The groups are shells around one centre, one inside the other: the same stretched ball of 6 dimensions in 8 sizes.
Known rows, each followed by its group:
-3.14	+2.35	+0.01	-1.13	+1.22	+0.86	-1.64	-1.50	+4.09	-1.80	-1.26	-2.06	-1.95 => z951
-2.91	-1.13	+5.49	-0.21	+2.03	-2.01	-1.80	+2.17	-0.07	+3.71	-0.49	+2.31	+1.24 => z791
-2.11	-2.27	-0.75	-2.03	-1.68	+0.42	-2.38	+0.48	+3.13	+1.80	-2.04	+2.75	-0.57 => z513
-1.03	-1.06	+1.01	+0.70	+0.45	-0.56	-1.42	-0.20	+1.63	+0.00	-3.13	-0.15	+0.47 => z513
-1.72	-3.21	+0.81	-0.54	-0.96	-0.43	-1.93	+1.28	+1.70	+2.66	-2.13	+3.34	+0.40 => z164
-1.90	+0.54	+1.34	-0.71	+2.49	+0.70	-1.25	-0.04	+2.07	-0.46	-1.36	-1.55	-1.98 => z791
-2.26	-0.02	+3.39	-1.34	+2.78	-0.19	-1.75	+1.27	+1.01	+1.65	-0.49	+0.15	-1.12 => z910
-0.74	-0.85	-2.29	-1.36	-0.98	+1.16	-1.99	-1.16	+3.60	-1.26	-3.50	-0.59	-1.25 => z910
-3.34	-0.80	+0.36	-1.56	-0.48	+0.38	-2.23	+0.56	+3.42	+1.62	-0.44	+2.72	-0.99 => z951
-3.60	-0.89	+1.86	-1.63	+0.23	-0.15	-2.12	+1.14	+2.56	+2.54	-0.15	+2.72	-0.70 => z593
-2.81	+0.81	+4.51	+0.28	+2.28	-1.66	-1.71	+0.65	+0.95	+1.34	-0.97	+0.13	+0.97 => z951
+0.28	-0.52	-0.30	-1.35	-0.46	-0.23	-2.63	-0.83	+2.15	-0.76	-4.19	-0.88	+0.65 => z593
-0.72	-3.67	+1.11	-0.30	-1.05	-0.93	-1.98	+1.24	+0.93	+2.63	-3.22	+2.86	+1.24 => z910
-3.55	+1.25	+0.21	-1.55	+0.42	+0.65	-2.00	-0.65	+4.02	-0.26	-0.68	+0.09	-1.57 => z791
-1.60	+1.17	-0.89	-1.26	-0.74	+0.23	-2.70	-1.45	+3.95	-1.47	-2.57	-0.34	-0.03 => z365
-1.99	+2.06	+0.10	-1.02	+1.43	+0.63	-1.62	-1.65	+3.35	-2.20	-2.41	-3.08	-1.50 => z192
-3.16	-1.53	+1.73	-0.66	+0.86	+0.17	-1.56	+1.40	+2.13	+2.35	-0.12	+2.67	-1.17 => z910
-0.67	-2.77	+2.25	-0.20	-0.08	-1.23	-2.33	+1.56	+0.57	+2.63	-2.40	+2.99	+1.54 => z791
-4.71	-1.71	+6.75	+0.90	+3.02	-1.99	-0.62	+3.00	-0.38	+4.93	+0.98	+3.05	+0.33 => z513
-0.78	+1.07	+0.34	-1.73	+1.75	+0.83	-2.26	-0.56	+2.52	-1.24	-2.03	-1.71	-1.50 => z593
-3.48	+0.15	+1.49	-0.11	+1.50	+0.37	-1.20	+0.32	+2.76	+0.63	-0.26	+0.70	-1.56 => z910
-1.73	+0.56	-2.48	-1.66	-0.40	+1.84	-2.29	-1.20	+4.65	-1.70	-1.68	-0.03	-2.24 => z365
-1.43	-0.42	+3.62	-0.22	+3.05	-0.60	-1.29	+1.03	+0.26	+1.17	-1.58	-0.78	-0.51 => z791
-0.75	+0.90	-1.11	-2.58	-0.35	+0.72	-3.02	-1.18	+3.57	-1.35	-2.86	-0.92	-0.71 => z365
-1.54	-1.58	+1.96	-0.38	+1.82	+0.07	-1.20	+1.04	+1.02	+1.37	-1.69	+0.33	-1.09 => z910
-4.43	+1.68	+3.68	-0.21	+3.42	-0.10	-0.79	+0.39	+2.10	+0.66	+0.50	-1.06	-1.89 => z513
-2.55	-3.09	+4.61	+0.15	+1.96	-1.19	-1.29	+3.02	-0.36	+4.50	-0.21	+3.63	+0.20 => z951
-4.84	+2.31	+4.54	+0.24	+3.52	-0.74	-0.89	+0.30	+2.03	+0.71	+0.70	-0.96	-1.09 => z365
+0.26	-2.07	-0.24	-0.43	-0.01	+0.22	-2.06	+0.25	+1.64	+0.22	-3.30	+0.75	-0.05 => z951
-1.67	-0.55	-1.45	-1.02	-0.44	+1.11	-2.00	-0.57	+3.67	-0.58	-1.99	+0.67	-1.41 => z910
-0.70	-2.72	+3.18	-1.05	+1.70	-0.65	-1.88	+2.17	-0.24	+3.03	-1.80	+1.77	+0.01 => z593
-3.18	-1.16	-0.91	-1.29	-0.91	+0.96	-1.93	+0.19	+3.94	+1.02	-0.79	+2.54	-1.55 => z365
-1.93	-0.52	+2.78	+0.17	+0.79	-1.42	-1.57	+0.14	+1.17	+1.01	-2.72	-0.15	+1.13 => z192
-0.41	-3.61	+0.17	-1.17	-1.32	-0.34	-2.26	+1.05	+1.38	+2.28	-3.33	+2.64	+0.62 => z164
-1.67	+1.69	+0.86	-1.87	+1.73	+0.56	-2.32	-0.63	+2.81	-1.02	-1.53	-1.61	-1.37 => z593
-3.45	-1.28	+4.09	+0.23	+1.62	-1.13	-1.54	+2.00	+0.98	+3.27	+0.23	+3.10	+0.25 => z164
-2.53	-1.10	+4.27	-0.89	+1.83	-1.30	-1.77	+1.67	+0.39	+2.97	-1.05	+1.30	+0.38 => z164
+0.95	-3.03	+1.64	-1.15	+0.67	-0.54	-2.33	+1.44	-0.07	+1.91	-3.47	+1.15	+0.64 => z192
-1.41	-2.82	+3.52	-0.07	+1.15	-1.20	-1.84	+2.27	-0.02	+3.44	-1.37	+3.03	+0.82 => z164
-3.43	-1.28	+4.71	-1.17	+1.48	-1.43	-2.13	+2.35	+0.68	+4.12	+0.20	+3.26	+0.52 => z365
-4.19	+1.75	+1.95	-0.50	+0.98	-0.39	-1.69	-0.55	+3.39	+0.09	-0.49	-0.06	-0.54 => z365
-2.00	-2.04	+4.61	-0.19	+2.44	-1.12	-1.64	+2.59	-0.29	+3.61	-0.38	+2.59	+0.21 => z951
-1.40	-1.45	+2.67	+0.37	+0.30	-1.65	-1.67	+0.43	+0.80	+1.48	-3.17	+0.57	+1.67 => z192
-2.26	+2.04	-1.84	-2.40	-0.12	+1.49	-2.56	-1.77	+4.91	-2.16	-1.75	-1.33	-2.04 => z192
-0.08	-0.48	-3.21	-2.16	-2.17	+1.09	-3.05	-1.54	+4.24	-1.64	-3.86	+0.14	-0.43 => z513
-0.04	+0.50	-1.22	-2.21	+0.16	+0.83	-2.42	-1.42	+2.97	-1.85	-3.87	-2.45	-1.04 => z513
-2.08	-3.75	+2.55	-0.89	-0.78	-1.32	-2.05	+2.11	+0.72	+4.27	-1.94	+4.07	+1.20 => z513
-4.43	+0.22	+3.93	-0.86	+3.33	+0.12	-0.88	+1.54	+1.58	+2.30	+1.10	+0.60	-2.28 => z192
-3.32	-1.21	+5.08	+1.31	+2.28	-1.73	-1.10	+1.99	+0.24	+3.14	-0.11	+2.44	+0.85 => z593
-1.54	+0.40	-0.41	-2.76	+0.59	+1.10	-2.37	-0.47	+3.16	-0.43	-1.98	-0.89	-1.89 => z593
-2.94	-0.33	+2.94	-1.21	+1.09	-0.81	-1.95	+0.86	+1.66	+2.01	-1.02	+1.05	-0.02 => z164
-2.88	-1.13	+1.61	+0.07	+1.04	+0.01	-1.13	+0.71	+2.07	+1.35	-1.01	+1.20	-0.96 => z164
-3.63	+1.10	+3.95	-0.35	+2.89	-0.54	-1.59	+0.99	+1.68	+1.41	+0.57	+0.63	-0.79 => z791
+1.59	-2.34	-3.50	-2.35	-2.22	+1.23	-3.01	-0.88	+3.06	-1.02	-4.98	+0.27	-0.40 => z192
-3.12	-0.03	+4.42	-0.26	+2.01	-1.51	-1.48	+0.96	+0.82	+2.11	-1.11	+0.30	+0.53 => z951
-1.10	-0.50	+0.87	+0.39	+0.90	-0.17	-1.47	-0.30	+1.89	-0.39	-2.74	-0.56	-0.11 => z791

New rows. What belongs after each?
-1.06	+1.87	-1.02	-2.04	+1.62	+1.59	-1.89	-1.62	+3.52	-2.65	-2.50	-3.46	-2.59 => z192
-1.38	-0.22	-0.61	-0.06	+0.18	+0.49	-1.46	-0.97	+2.96	-1.16	-2.90	-0.92	-0.81 => z951
-0.17	+0.37	-3.82	-2.71	-1.18	+2.08	-2.80	-1.88	+4.69	-2.59	-3.42	-1.29	-2.05 => z951
+0.11	+0.45	-1.38	-1.18	+0.32	+0.91	-2.24	-1.41	+3.01	-2.22	-3.61	-2.00	-0.93 => z910
-3.01	-2.06	+0.39	-1.09	-0.36	+0.48	-1.75	+1.08	+2.80	+2.23	-0.66	+3.12	-1.21 => z951
+0.27	-0.54	+0.44	-1.62	+1.05	+0.35	-2.49	+0.06	+1.62	-0.27	-2.90	-0.62	-0.54 => z593
-1.25	-4.34	+2.14	-0.63	+0.03	-0.59	-1.82	+2.57	+0.32	+4.09	-1.65	+4.13	+0.28 => z192
+0.39	-2.23	+1.17	-0.84	-0.17	-0.88	-2.30	+0.46	+0.72	+1.10	-4.05	+0.50	+1.23 => z910
-4.36	-0.10	+3.77	-0.76	+1.63	-0.72	-1.82	+1.61	+1.94	+2.91	+0.97	+2.76	-0.47 => z951
-4.83	+1.25	+4.85	+0.10	+2.70	-1.21	-1.22	+0.93	+1.70	+1.98	+0.71	+0.71	-0.28 => z951
-1.74	-2.00	-0.14	-0.91	-1.89	-0.47	-2.55	+0.28	+2.78	+1.55	-2.49	+2.99	+0.92 => z513
-1.04	-0.90	+1.91	-1.86	+1.74	+0.13	-1.99	+0.88	+1.10	+1.21	-1.91	-0.19	-1.01 => z910
-0.46	-2.33	+0.29	-2.52	-1.06	-0.20	-2.99	+0.84	+1.79	+1.94	-2.91	+2.13	+0.40 => z365
-0.24	-0.84	+2.16	-0.15	+0.35	-1.47	-2.35	+0.10	+0.85	+0.61	-3.58	+0.07	+1.87 => z192
-1.64	-0.64	-1.22	-0.99	-1.18	+0.48	-2.33	-0.65	+3.63	-0.28	-2.42	+1.15	-0.36 => z164
-3.30	+0.66	-0.93	-1.21	-0.12	+1.05	-1.65	-1.00	+4.34	-0.73	-1.31	-0.13	-1.91 => z951
-4.71	-1.35	+5.44	+0.99	+1.60	-2.05	-0.96	+2.08	+0.64	+4.08	+0.27	+3.12	+0.97 => z192
+0.58	-0.82	-1.90	-1.96	-1.11	+0.68	-2.92	-0.92	+2.97	-1.13	-4.02	-0.27	-0.17 => z910
-2.17	+0.84	+2.88	-1.02	+2.19	-0.53	-1.75	+0.16	+1.51	+0.44	-1.56	-1.18	-0.45 => z910
-0.05	-1.97	+0.39	-0.22	-0.72	-0.68	-2.27	+0.10	+1.54	+0.60	-3.73	+1.07	+1.24 => z164
-1.00	+0.35	+1.37	-1.11	+1.22	-0.08	-2.56	+0.19	+2.02	+0.06	-1.64	+0.30	-0.15 => z365
-3.78	-1.10	+5.14	+1.39	+2.14	-1.90	-0.69	+1.59	+0.33	+2.99	-0.62	+1.54	+0.83 => z192
-1.43	-1.63	+1.24	-0.38	+0.69	-0.03	-1.87	+0.98	+1.64	+1.40	-1.54	+1.82	-0.35 => z164
-2.47	-2.88	+3.83	-0.63	+0.45	-1.61	-1.71	+2.11	+0.22	+4.12	-1.61	+2.93	+1.07 => z951
-2.69	-0.12	+1.08	-0.96	+1.79	+0.85	-1.38	+0.44	+2.51	+0.54	-0.54	+0.19	-2.17 => z164
+0.82	-2.52	-3.07	-2.35	-2.12	+1.14	-2.73	-0.63	+3.05	-0.42	-4.55	+0.56	-0.63 => z951
+1.41	-1.19	-1.37	-2.54	-0.01	+0.95	-2.77	-0.49	+2.00	-0.93	-4.28	-1.24	-0.81 => z365
+1.02	-1.29	-0.50	-0.69	-0.19	-0.08	-2.23	-0.68	+1.61	-0.92	-4.70	-1.13	+0.53 => z951
-1.11	-4.67	+0.90	-1.02	-1.11	-0.34	-2.03	+2.15	+0.98	+3.83	-2.22	+4.39	+0.30 => z365
-4.34	-0.87	+4.26	+0.51	+1.98	-1.01	-1.02	+1.79	+1.27	+3.11	+0.58	+2.52	-0.29 => z164
-4.12	+0.44	+1.32	-0.71	+0.21	-0.06	-1.99	+0.24	+3.52	+1.14	+0.09	+2.14	-0.67 => z192
-0.35	-3.33	+2.31	-0.16	+1.24	-0.53	-1.38	+1.77	-0.16	+2.48	-2.67	+1.37	+0.06 => z192
-3.11	-2.46	+5.00	+0.99	+0.93	-2.33	-1.34	+2.23	-0.04	+4.18	-1.01	+3.39	+1.88 => z593
-1.63	-0.11	+2.42	+0.13	+2.31	-0.37	-0.98	+0.07	+1.09	+0.09	-2.33	-1.69	-0.64 => z192
-2.58	-1.25	+0.02	-0.88	-0.81	+0.19	-2.16	+0.39	+3.17	+1.29	-1.21	+2.67	-0.40 => z791
-3.77	-1.03	+5.34	-0.04	+2.10	-1.74	-1.35	+2.03	+0.34	+3.70	-0.11	+2.11	+0.59 => z164
-2.20	-1.86	+3.70	+1.31	+1.12	-1.60	-1.45	+1.59	+0.49	+2.60	-1.25	+2.65	+1.38 => z192
-2.15	+0.66	-1.07	-0.84	+0.57	+1.18	-1.33	-1.34	+3.73	-1.66	-2.33	-1.80	-2.06 => z192
+0.23	-3.03	-0.98	-2.42	-0.95	+0.67	-2.47	+0.59	+1.85	+1.27	-3.56	+1.24	-0.68 => z951
-0.21	-1.56	+2.52	-1.16	+1.02	-1.00	-2.20	+0.89	+0.30	+1.57	-3.17	+0.11	+0.83 => z593
-0.60	-1.74	-0.33	-1.01	+0.83	+1.07	-1.69	+0.48	+2.02	+0.31	-2.19	+0.45	-1.68 => z365
-1.52	-0.71	+3.69	-0.57	+1.41	-1.50	-2.11	+1.02	+0.49	+1.93	-2.02	+0.70	+1.17 => z910
-0.02	-1.22	+0.40	-0.74	+0.79	+0.11	-1.68	-0.19	+1.41	-0.25	-3.68	-1.23	-0.41 => z791
+0.91	-1.80	-2.53	-1.93	-2.43	+0.37	-3.09	-1.02	+3.03	-0.75	-4.91	+0.47	+0.64 => z192
+0.59	-3.71	+1.55	-1.33	-0.25	-0.89	-2.23	+1.40	-0.05	+2.51	-4.05	+1.43	+1.07 => z365
+0.41	-1.01	-0.07	-1.29	+0.01	+0.06	-2.62	-0.15	+1.85	-0.23	-3.46	+0.02	+0.23 => z164
-3.02	+0.00	-0.23	-1.63	-0.35	+0.57	-2.00	-0.40	+3.69	+0.31	-1.41	+0.70	-1.24 => z910
-2.62	+1.46	+4.40	+0.60	+3.66	-0.95	-1.20	+0.48	+0.89	+0.36	-0.61	-1.26	-0.26 => z192
-1.34	+0.63	+2.20	-1.30	+2.33	+0.04	-2.17	+0.44	+1.57	+0.24	-1.23	-0.55	-0.85 => z951
-0.39	-1.22	-0.38	-1.75	-0.93	+0.01	-2.88	-0.07	+2.46	+0.41	-3.08	+1.15	+0.36 => z164
-1.15	-3.48	+3.12	+0.87	+0.51	-1.51	-1.43	+1.94	-0.14	+3.20	-2.36	+2.85	+1.43 => z951
-0.62	-0.99	+1.34	-0.39	-0.29	-1.11	-2.43	+0.02	+1.53	+0.64	-3.31	+0.72	+1.53 => z791
+0.45	-0.09	-1.46	-1.68	+0.09	+0.87	-2.27	-1.31	+2.71	-1.90	-4.19	-2.22	-0.89 => z791
-2.98	+0.27	+1.44	-2.30	+1.19	+0.44	-2.01	+0.38	+2.66	+1.07	-0.74	+0.20	-1.67 => z951
